Every row belongs to one group in each of 2 separate groupings. Each group adds its own fixed numbers to the row, and there is some noise. The rows also spread widely along 8 directions, which tell nothing about the answers.
(in the rows, 128 means zero)
Known rows, each followed by its group in each grouping:
[129 175 133 108 201 181 203  90 116 160 134  91 141 128 146 162 146 117
  74 133  83 148  69]
j816 j272
[148 115 130  89 170 132  96  71 136 127  84 131 116 176 154 122 165  84
 119 156 100 103 152]
j380 j176
[128 167 136 101 184 151 183  60 142 149 139 104 117 151 162 153 136 120
 118 120 102 123  87]
j292 j272
[153 181 134 131 116 177 125  95  98 134 138 115 150  99 160 152 134  99
 144 114  38  97 126]
j303 j60
[103 150  63 121 200  99 131  84 156  75 121 162 130 159  75 157 102 153
 120 191 149 119 125]
j303 j848
[ 98 134  93 173 199 173 102 113 112  94 152 158 144  91  55 199 160 194
  45 119 130 159  99]
j816 j87
[146 116 103 117 196 103 150 131 140  74  98 168 135 150  53 178 117 119
 119 211  88 119 114]
j351 j87
[113 181  91 132 164 138 124  80 133 110 126 115 167 146 117 110 119 124
 142 186 107 113 120]
j351 j176
[112 140 118 136 210 175 143  72 139 154 130 112 133 135 116 132 138 147
  83 157 139 167  92]
j919 j848
[149 105 141 137 176 178  83  85 133 140 124 121 100 116 147 144 181 121
 106 132 108 145 116]
j919 j60
[117 183  85 122 151 147 157 106 110  98 140 115 160 112 106 148 141 144
 115 148  79 102 102]
j292 j272
[118 162  83 151 219 150 155 104 148 112 150 111 147  91  91 146 148 192
 105 169 130 156  78]
j380 j176
[120 149  81 120 159 143 121 101 111  91 138 131 132 111 115 162 158 141
  96 132  94  94 120]
j292 j60
[ 97 179 113 171 138 173  59  47 126 111 162 137 131 116 154 151 137 153
 132  90 120 120 129]
j816 j87
[175  90 128 129 189 104 110 127 158  75 106 181  83 125  80 191 139 132
 152 183  96 130 115]
j303 j60
[114 149  85  91 154 145 122  85 104 109 108 117 150 162 126 130 165 104
  78 149  94  88 141]
j292 j272
[143 114  94 111 205 127 135 122 127  82 121 150  99 116 111 205 165 129
  77 139  95 112 107]
j816 j60
[109 167  51 129 179 133 106  79 132  79 154 128 133 114 144 168 146 140
 113 120 109  93 143]
j303 j87
[109 147 145 146 111 175  62  65 107 133 105 147 157 165 115 104 128 118
 119 148 116 120 149]
j380 j60
[104  94 127 133 196 159  92  80 130 123 122 166 108 159  82 165 162 158
  46 124 160 149 117]
j292 j60
[124 123  88 135 211 154 131  98 136 108 153 127 102 100 112 177 183 173
  76 125 130 138  93]
j292 j60
[100 156  97 129 167 150  76  55 122 128 101 116 162 178 123  78 141 109
 107 207 144 126 135]
j816 j176
[168 129 119 125 147 116 127 141 127  71 106 171 115 105  80 190 140 132
 152 155  48  98 128]
j380 j848
[120 130  60 104 192 106 139 116 133  71 102 145 139 156  78 148 130 117
 102 212 112 101 127]
j351 j60

New rows, each followed by its group in each grouping:
[123 130  84  94 190 115 133 106 125  83  96 142 130 164 100 154 154 105
  84 188 105 107 123]
j816 j272
[126 137 124 149 138 150  81  88 122 108 121 155 132 130  81 140 138 153
 138 161 108 128 124]
j292 j848
[ 86 147  45 146 217 147  95  76 144  94 156 122 137 120 112 148 172 174
  76 130 157 131 124]
j351 j176
[161 141 120 120 135 114 120 137 114  69 102 157 130 122  88 174 141 107
 154 181  45  96 118]
j816 j272
[ 99 158  87 155 184 154 112 103 116 102 140 150 171 114  58 148 131 175
  82 161 130 142 112]
j303 j176
[121 143  95 138 179  96 131 102 156  64 135 167 113 130  69 168 102 172
 155 182 133 115  94]
j292 j60
[164 149 142 156 138 157  87  89 128 134 107 118 133 127 117  98 140 117
 190 216  90 144 111]
j816 j848
[145 134 120 123 214 141 156  98 146 133 120 120 126 135 111 150 149 130
 119 180 104 147  90]
j351 j176
[101 155  66 146 192 158 133 106 119  99 149 125 153 110  87 158 147 162
  75 146 120 129 109]
j351 j60
[128 141  81 153 152 113  70 107 139  46 128 161 132 108  89 158 125 146
 163 173  99 100 137]
j919 j87
[ 92 137 127 123 142 167  78  64 109 128  99 144 160 183 109 109 137 105
  79 153 131 123 148]
j919 j272
[123 145 140 116 133 159 126 100 101 115 110 156 145 146 107 167 125 109
  84 118  75 101 134]
j380 j60
[102 127  80 118 147 106  72  87 132  59 100 184 128 167  85 155 129 137
 112 151 125  82 173]
j380 j848
[108 161 118 144 155 151  92  54 143 122 122 124 142 156 134  97 104 122
 152 184 142 129 119]
j919 j60
[131 115 173 153 167 177  92  59 142 168 109 150 114 175 107 131 138 128
 119 149 132 174 119]
j351 j848
[ 96 163  75 139 168 134  92  82 125  89 129 151 164 140  89 135 124 151
 106 164 130 113 139]
j303 j176
[112 119  68 116 187 127 115 121 123  70 115 159 139 148  66 172 165 137
  67 158 113 110 137]
j351 j272
[ 99 138  56 139 162 132  82 108 107  63 118 154 163 131  50 138 145 157
  91 187 120 104 142]
j292 j87
[110 134  96  89 190 131 130  54 135 125 109 128 111 185 140 137 145 114
  87 145 137 106 136]
j292 j848
[104 190  95 152 151 165  94  67 122 119 155 122 163 114 136 128 131 152
 126 125 114 121 130]
j303 j176
[126 176 115 169 130 172  98  86 123 130 133 105 170 124 104  91 141 135
 165 191  98 143 113]
j351 j272
[126  99 115 112 180  94  89  95 156  58 104 189  85 158 107 186 122 120
 125 144 123  95 140]
j919 j60
[119 131 127 142 152 156  88  80 126 109 141 153 112 125 113 168 149 152
 110 107 118 121 117]
j292 j60
[143 147  90 153 204 127 150 117 163  84 154 129 105  76 101 173 143 187
 154 165 110 138  76]
j380 j60
[132 139 121 158 195 135 128  96 155  96 141 162 121 116  76 182 115 168
 140 160 120 151  99]
j303 j87
[ 79 168  87 136 162 134  99  71 128  85 135 155 146 160 101 151 119 145
  95 138 140 115 127]
j816 j272
[139 112 108  78 205 131 159 109 123 115  83 141 124 162 103 162 141  93
  64 176  94 115 125]
j919 j848
[133 127 117 140 179 141 102  75 149 100 147 146  96 116 125 181 155 156
 131 110 110 122 114]
j292 j87
[122 148 125 150 179 131 114  85 153  95 159 164 107 111 120 207 132 164
 135  80 108 123 110]
j351 j176
[123 163 122 155 136 149  80  68 141 109 139 127 131 122 147 117 117 131
 179 156 112 116 121]
j919 j60
[142 139  98  96 156 116 138 114 115  89  90 153 147 158  94 155 111  89
 113 194  79  89 137]
j303 j60
[118 161 122 162 127 193  70  76 110 131 144 126 152 113 125 133 168 142
 117 117 100 138 135]
j303 j272
[123 158  83 147 180 154 114  79 134 122 135  94 153 119 107  98 151 150
 136 205 123 138 104]
j292 j87
[117 193 127 169 125 188 112  76 113 143 147 116 183 119 103 105 123 147
 147 165 101 152 107]
j303 j272
[152 123  99 113 139 140  76 102 113  98  98 136 135 141 120 129 181  95
 129 172  76 101 160]
j303 j272
[104 157 107 127 144 139  91  71 122  95 111 149 156 160 118 131 104 108
 122 158 108  97 146]
j919 j87
[133 169 109 145 161 167 115  67 130 134 153  96 135 104 153 128 152 145
 146 137  95 124 105]
j292 j87
[163 100 154 156 178 161  51  69 149 132 111 138  92 136 131 129 178 123
 151 175 118 159 118]
j816 j87
[168 131 103 125 162 110 128 133 137  62 114 155 119 100  95 188 143 129
 159 164  50  94 127]
j380 j87
[130 106 151 152 157 104  67  92 162  69 107 217  94 151  64 181  96 155
 165 152 129 130 131]
j919 j848
[124 113 152 141 169 164  73  45 154 149 113 144  98 168 138 122 152 138
 127 133 147 151 137]
j380 j848
[101 149  95 129 197 147 116  61 158 108 152 124 109 128 154 154 155 150
 110 112 141 128 110]
j919 j272
[ 97 164  76 154 126 121  67  93 132  46 150 168 134 112  87 163 142 178
 147 121 115  90 138]
j292 j272
[ 93 160  44 144 157 122  98 113 124  47 138 155 157 124  71 156 143 159
 112 159 111  95 139]
j351 j272
[144 130 157 160 169 165  88  85 135 145 111 142 147 140  81 114 135 140
 138 200 123 173 111]
j303 j176
[107 162 116 138 188 162 128  62 136 152 119 110 167 167 106  95 120 129
 114 199 140 152 106]
j351 j176
[126 174 100 172 138 175  84  81 120 121 160 115 139  87 122 125 160 175
 153 135 104 133 108]
j292 j848
[141 115 124 118 204 168 126  72 146 153 109 102 108 149 145 116 174 120
  99 170 130 152 110]
j380 j60
[110 183 152 147 144 185 137  60 118 153 150 133 149 137 134 156  96 134
 112 102 109 136 107]
j303 j60
[113 142 132 145 134 134 102 102 128  92 100 175 157 161  49 132 111 144
 130 186 111 128 127]
j380 j272
[107 177  85 110 153 121 151  93 125  85 121 148 147 143 108 163 103 134
 117 138  91  85 134]
j380 j848
